The same things were measured in two ways. Each way mixes the same 8 hidden numbers, adds some noise and spreads widely along 6 directions of its own, which tell nothing about the thing.
In the rows, zero is written as 128.
Some things both ways: the first way, then the second way.
[ 97 108 103 131  95 116 107 110 121 148 112 152 107 132 124  96 128 101
 132 129 115]
[ 96  99 117 132 183 160 123 129 147  94  86 164 175 180 168 120 136 138
 143 148]

[ 83  92 129 215 156 127 151 101 139  97 163 120 194 123 127 149 106 158
 115 131  81]
[137 120 156 156 135 160 110  75 144  84  95 138 139 113 103 128 130 121
 155 118]

[ 85 112  98 150  90 104 118 107 120 119 162 135 116 135 142 113 112 127
 104 138 123]
[123 120 121 150 119 132  95 114  96 142 145 178 111 131 178 147 114 123
 107 152]

[ 98 157 131  94 102 135 111 148 135 170 142 123 135 135 161 131 117 104
 116 168 115]
[114 137 162 152 159 160  92 102 139  96 137 115 127 115 116 119 109 124
 117 104]

[120 123 133 151 173 165 105 150 119 157 127 129 142 147 124 130 152 126
  84 171 137]
[130  81 130 129 166 163  85 122 117 108 125 112 155 159 138 159 141 113
 124 165]

[109 130 134 189 121 155 113 145 145 130 189 104 138 113 137 142 126 143
  78 176 111]
[158 118 115 146  98 118 138 108  88 141 122 146 108 136 150 202 122 159
  99 174]

[ 99 129 106 183 109 124 128  86 143  78 198 152 151 131 145 179 113 151
 107 165 111]
[109 142 129 141 104 109 132 125 132 139  97 126 121 119 106 135 139 154
 117 145]

[118 122 160 167 190 149 113 184 128 151 162  47 136 126 119 135 141 139
  65 173 137]
[119 105 124 138 148 131 127 142 119 138 117 157 137 175 155 145 129 169
 113 166]

[117 156 121 141 111 167 115 144 114 166 108 129 116 137 124 137 140 108
  64 152 136]
[117 125 135 149 113 141 122 135 108 115  90 130 129 124 110 165 150 138
 113 114]

[129 128 124 144 168 119 138 101 120  59 164 127 137 118 120 167 120 155
 144 174 117]
[129 115 140  97 169 114 123 117 104 123 160 156 101 176 139 142 119 173
 101 130]

[ 75 107 102 124  63 120  88 103 171 129 190 188 134 123 171 149 125 100
 114 163 104]
[130 151 145 125 103 105 120 138 148 148 163 113 132 117 127 141 103 153
 115 153]

[ 85 116 122 144 125 164 121 109 132 121 152 176 134 119 139 135 133 143
  82 154 127]
[128 128 145 142  86 123 102 120 119 159 123 138 118  99 132 127 128 141
 103 144]

[142 134 141 107 124  89  98 157 135 146 181  90 116 121 135 119 133 117
 164 160 110]
[141 115 152 123 144 135  98 142 119 137 111 123 127 149 101 127 132 146
  96 121]

[149 141 148 181 190 170 114 139 135 114 187 120 162 127 125 178 150 162
 120 196 123]
[124 124 137 137 139 149 121 109 152 109  97 118 138 135 107 122 129 145
 133 133]

[111 135 127 103 123 127 101  97 138 133 100 172 119 122 120 102 142 116
 154 147 136]
[ 86  86 144 152 151 162  86 113 124 118  84 117 148 126 123 112 167 131
 119 152]

[143 141 133 161 163 128 109 117 116  94 127 122 137 111 116  96 159 132
 142 146 148]
[ 98 104 110 112 153 123 101 104 132 130 142 164 146 153 175 115 133 128
 138 187]

[110 119 137 136 130 129 120 149 123 138 142 101 116 108 127 126 135 111
 113 134 116]
[129 130 131 108 111  95 142 173 131 163 103 140 138 162 122 143 131 181
 100 147]

[127 168 112  89  62 107 134 121 122  99 187 144 103 110 150 169 107 129
 126 155 101]
[ 92 134 127 103 124 120 110 129 153 138 148 154 132 131 169 100 116 137
 123 133]

[139 176 149 121 130 129 108 172 128 158 125  81 144 104 149 120 161  76
 143 135 130]
[138 121 143 130 107 115  98 112 131 137 157 106 124 123 133 173 114 112
 128 169]

[106 134 156 160 149 144 125 142 132 176 131 100 151 125 118 122 130 136
 121 134 112]
[124  73 126 156 111 172  78  95 129 122  78  96 147 111 132 152 159  89
 134 175]

[111 142 119 114 120 141 119  91 135 126 116 190 145 119 138 151 137 108
 178 146 107]
[124 117 158 129 122 147  94 109 148 109 111  73 137 106  91 139 137 114
 125 126]

[136 140 134 139 144 120 120 133 104 109 135 118 133  93 135  85 152 119
 163 125 126]
[154 121 169  99 142 116  93 102 118 118 111 137 130 126  92 120 133 122
 111 112]

[ 94  87 122 178 164 145 112  84 130 134 124 182 152 147 107 121 142 149
 138 140 125]
[139 124 118 131  76 125  96 143 121 167 121 103 117 110 108 145 140 127
 105 154]

[141 143 136 131 141  94 144 110 113 100 120 119 154 112 112 113 115 142
 184 126  90]
[105 147 138 106 129 149  84 113 157 112 166 134 140  99 133  83 119 105
 141 104]

[133 171 110 109  88 138  91 129 133 119 146 152 100 125 144 142 157 100
  90 170 159]
[ 99 124 154 139 121 131  92 113 111 124 153 152 116 108 139 134 132 126
 122 122]

Other things, the second way, with their names:
Z_232: [170 149 132 145 102 117 129 158 124 149 115 139 125 146 111 163 102 149
 106 133]
Z_874: [ 95 142 125 144  74 142 103 133 145 142  97 100 141  76 116 115 150 120
 116 130]
Z_890: [136 110 136 134 135 149  89 121 144 130 135 107 149 134 145 141 110 116
 119 164]
Z_227: [137 139 149 136  89 130  93 131 107 138 116 125 134  85  96 134 144 121
 105 116]
Z_391: [148 119 123 116 116 108  99 122  87 145 138 128 104 137 122 176 136 121
  97 154]
Z_4: [117 135 133 123 136  95 124 138 117 143 143 139 111 158 128 156 119 156
 108 152]
Z_516: [117 129 143 102 143 122 102 121 130 135 171 154 111 144 137 107 117 151
 117 125]
Z_458: [123 123 130 119 140 148 117 125 168 122 150 159 142 156 175 112  91 140
 142 135]
Z_181: [126  93 127 147 117 121 112 122 112 150 102 135 126 150 145 168 139 142
 113 187]
Z_87: [ 95 129 122 103 143 135  83 120 146 109 172 107 145 119 141 126 129  91
 142 140]
Z_923: [115 119 164 160 123 141  99 136 106 128 100 112 149 106 103 149 149 144
  98 138]
Z_626: [129 135 152 127 161 142 107  66 157  93 198 213 105 152 179 104  72 122
 177 115]
Z_151: [104 145 147  76 173 101 147 103 167  82 150 150 128 169 120 120 113 155
 158 103]
Z_894: [109 106 134 135 121 155  75 127 126 132 128 114 141 113 142 129 140 103
 115 142]
Z_928: [127 109 142 133 145 134 143 101 124 111  98 166  94 170 129 144 127 172
 124 112]
Z_736: [142 135 157 115  89 115 111 139 116 150 146 151 123 110 129 138 123 151
 104 115]
Z_771: [132 132 126 123 123 142 123 141 126 129 119 172 129 145 133 116 129 156
 120 106]
Z_212: [116 111 122 141 101 117  95 132 140 159 122 125 141 130 152 145 126 113
 129 193]
Z_569: [ 95  92 121 111 171 156  92  94 114 101 150 142 134 146 160 129 148 125
 129 151]
Z_182: [163 137 151 113 116 110  82 127  95 145 199 147 108 122 143 165  97 121
  98 130]
Z_908: [121 171 146 116 110 118 129 147 186 139 113 147 128 131 117  76  92 147
 129  87]
Z_678: [119 131 169 123 116 125 109  88 140 121 142 174 124 104 139 100 118 147
 136 113]
Z_708: [137 121 146 120 128 146  95 101 127 108 127 145 137 115 127 127 127 112
 130 117]
Z_321: [118 132 155 159 130 154 115 106 127 111  75 151 106 121  95 103 134 145
 117  83]
Z_670: [144 131 130 119 100 104 110  80  82 145 197 179  78 112 162 162 113 148
 110 155]
Z_40: [149 102 129 122 112 120 128 121 116 155  83 133 122 148 112 140 148 173
 100 164]
Z_854: [116 124 133 103 170 144 110 113 142 100 159 128 127 155 133 122 118 141
 130 121]
Z_797: [124 114 139 130 128 142  85 113 109 141 178 143 105 127 160 139 113 132
 105 143]
Z_637: [111 111 169 162 152 163 108  85 161 105  89 175 137 132 148  84 111 138
 144 118]
Z_987: [133  96 131 134 113 124  62 122 100 145 117  85 139 115 109 172 154  77
 110 185]
Z_244: [111 126 143 156 150 159 105  87 124  85 145 160 156 109 156 134 121 126
 142 142]
Z_725: [139 115 139 172 117 168  75 103 106 122 147 123 127 101 152 161 112 104
 110 149]
Z_978: [131 141 163 144 105 142  78 125 125 131 175 137 126  91 131 131 109 112
 120 112]
Z_361: [135 115 135 112 130 149  99 123 141 104 119  76 160 119 100 157 144 109
 129 142]
Z_543: [115 103 113 145 142 173 104 113 129 104 107 140 169 130 180 145 127 117
 123 161]
Z_520: [129 123 140 161  77 145  76 118  88 157 148 154 101  82 149 142 129 115
  98 129]
Z_410: [117 142 126  69 128  74 126 159 142 163 181 115 111 164 107 124 125 173
 112 152]
Z_679: [129 181 125 120  85  89 145 163 180 157  84 122 157 118 107 106 106 149
 118 142]
Z_814: [154 121 149  88 178 126 101 103 124 106 140 167 120 169 121 112 113 132
 124 108]
Z_426: [142 114 140 118 112 123 112  98 112 131 122 174 101 137 141 138 125 134
 122 122]
Z_331: [130 133 142 121 108 104  99 134 102 146 142 143 114 121 118 150 133 129
 106 130]
Z_352: [136 121 152 107 129 127  87 114 134 137 130 123 121 124 123 114 119 121
 107 123]
Z_734: [167 111 151 170  98 144  88  82  84 135 122 134  90 102 123 177 119 120
  98 140]
Z_335: [131 125 124 169 118 177 100 113 115 111 155 185 130 120 186 146 101 116
 135 124]
Z_414: [101 157 131 121 114 107 136 142 159 121 149 134 138 132 136 143 111 137
 144 132]
Z_427: [ 84 139 131 129 134 116 117 125 129 129 131 166 130 129 132 102 142 149
 130 136]
Z_792: [129 171 131 102 118 120 125 151 125 130 169 144 131 119 127 122 111 161
 101  99]
Z_35: [116 139 145 120 133 130 116 114 135 115 150 162 110 137 128 116 119 145
 134 102]
Z_989: [101 115 136 161 129 161  94 121 109 119  64 104 145 100  96 122 167 130
  99 133]
Z_946: [148 132 120 157 125 130 128 112 122 147 142 175  96 158 164 140  88 165
 112 156]
Z_844: [126 124 126 118 111 130  98 106 119 139 148 184 111 124 160 113 122 123
 129 128]
Z_78: [179 124 169 123 135 100 115 119 109 130 107 144 103 161  95 170 109 137
 106 118]

Some of these things the first way, each followed by its name:
[109 145  94 157 105 148 118  87 128  97 129 181 134 124 142 164 145 103
 113 145 137]
Z_151
[150 132 100 120 130 118 125  80 113  64 153 210 145 125 135 158 134 141
 185 164  94]
Z_946
[127 162 124 125 102 138 154 144  96 129 127 129 140 125 132 127 120 145
  64 128 109]
Z_844
[ 92  87  95 118 113 145  66  67 143 143 116 252 115 135 141  96 166  90
 188 152 134]
Z_890
[106 121 122 154 144 130 128 112 122 106 138 135 142 119 129 141 136 124
 126 136 122]
Z_181
[151 155 144  94 164 159 132 148  95 142  90 144 128 105 119 132 156 110
 153 140 112]
Z_458
[ 90 149 109 147 131 155 159 119  99 131 106 145 171 154 140 160 110 134
  54 140 116]
Z_87
[111 155 146  93 120 139 140 157 116 146 138 116 138 101 151 136 124 115
 108 135 103]
Z_637
[ 92 133 111 161 117 129 137 125 105 139 124 121 146 139 137 113 116 125
  88 128 120]
Z_391
[ 25  88 110 183 141 163 108 114 132 175 110 135 147 161 143 109 133 103
  37 135 162]
Z_4
[122 173 145 137 153 169 182 133  97 120 113 123 168 115 120 173 102 165
  85 141  91]
Z_874
[ 92 107 124 135 135 129 111 130 130 137 128 136 140 129 136 116 138 109
 105 140 124]
Z_978
[113 102 113 162 135 152 106 128 121 143 132 151 122 142 115 122 139 131
  83 160 125]
Z_335
[137 154 139 127 148 118 130 149 107 132  86 105 161 111 128 100 153  93
 134 105 118]
Z_626
[144 150 131 164 152 110  99 144 115 130 151  87 139 128 139 102 164 107
 155 142 151]
Z_987
[121 158 128 133 139 177 131 123 113 138 119 153 129 129 121 171 141 130
  91 158 132]
Z_928
[146 145 117 153 128 166  74 122 142 102 140 177 128 114 137 110 173 114
 106 190 149]
Z_244
[100 114 118 138  89  74 127 140 120 136 175  92 138 127 148  95 101 126
 132 123  87]
Z_814
[103 129 129 170 113 105 155 144 114 118 197  78 160 102 159 140 101 132
 136 122  70]
Z_679
[118 140 140 120 144 149 102 144 132 148 137 133 126 132 129 122 148 128
  90 167 147]
Z_516
[ 87 113 125 176 133 130 150 112 114 119 140 115 140 116 119 132 113 147
  99 114 110]
Z_426
[138 140 143 138 133 155  86 165 133 161 150 108 107 120 123 102 148 129
  97 184 134]
Z_792
[103 131 113 112 106 151 101 120 136 119 135 175 123 121 148 131 141 106
  91 170 130]
Z_923
[121 102 144 166 162 137 112 101 142 111 155 153 141 105 110 115 140 158
 159 150 110]
Z_40
[109 125 118 151 132 119 122 116 120 118 140 136 147 124 141 132 143 111
 131 126 124]
Z_212
[ 90 111 145 162 154 123  81 136 162 167 153  97 141 142 128 115 151 114
 105 156 153]
Z_410
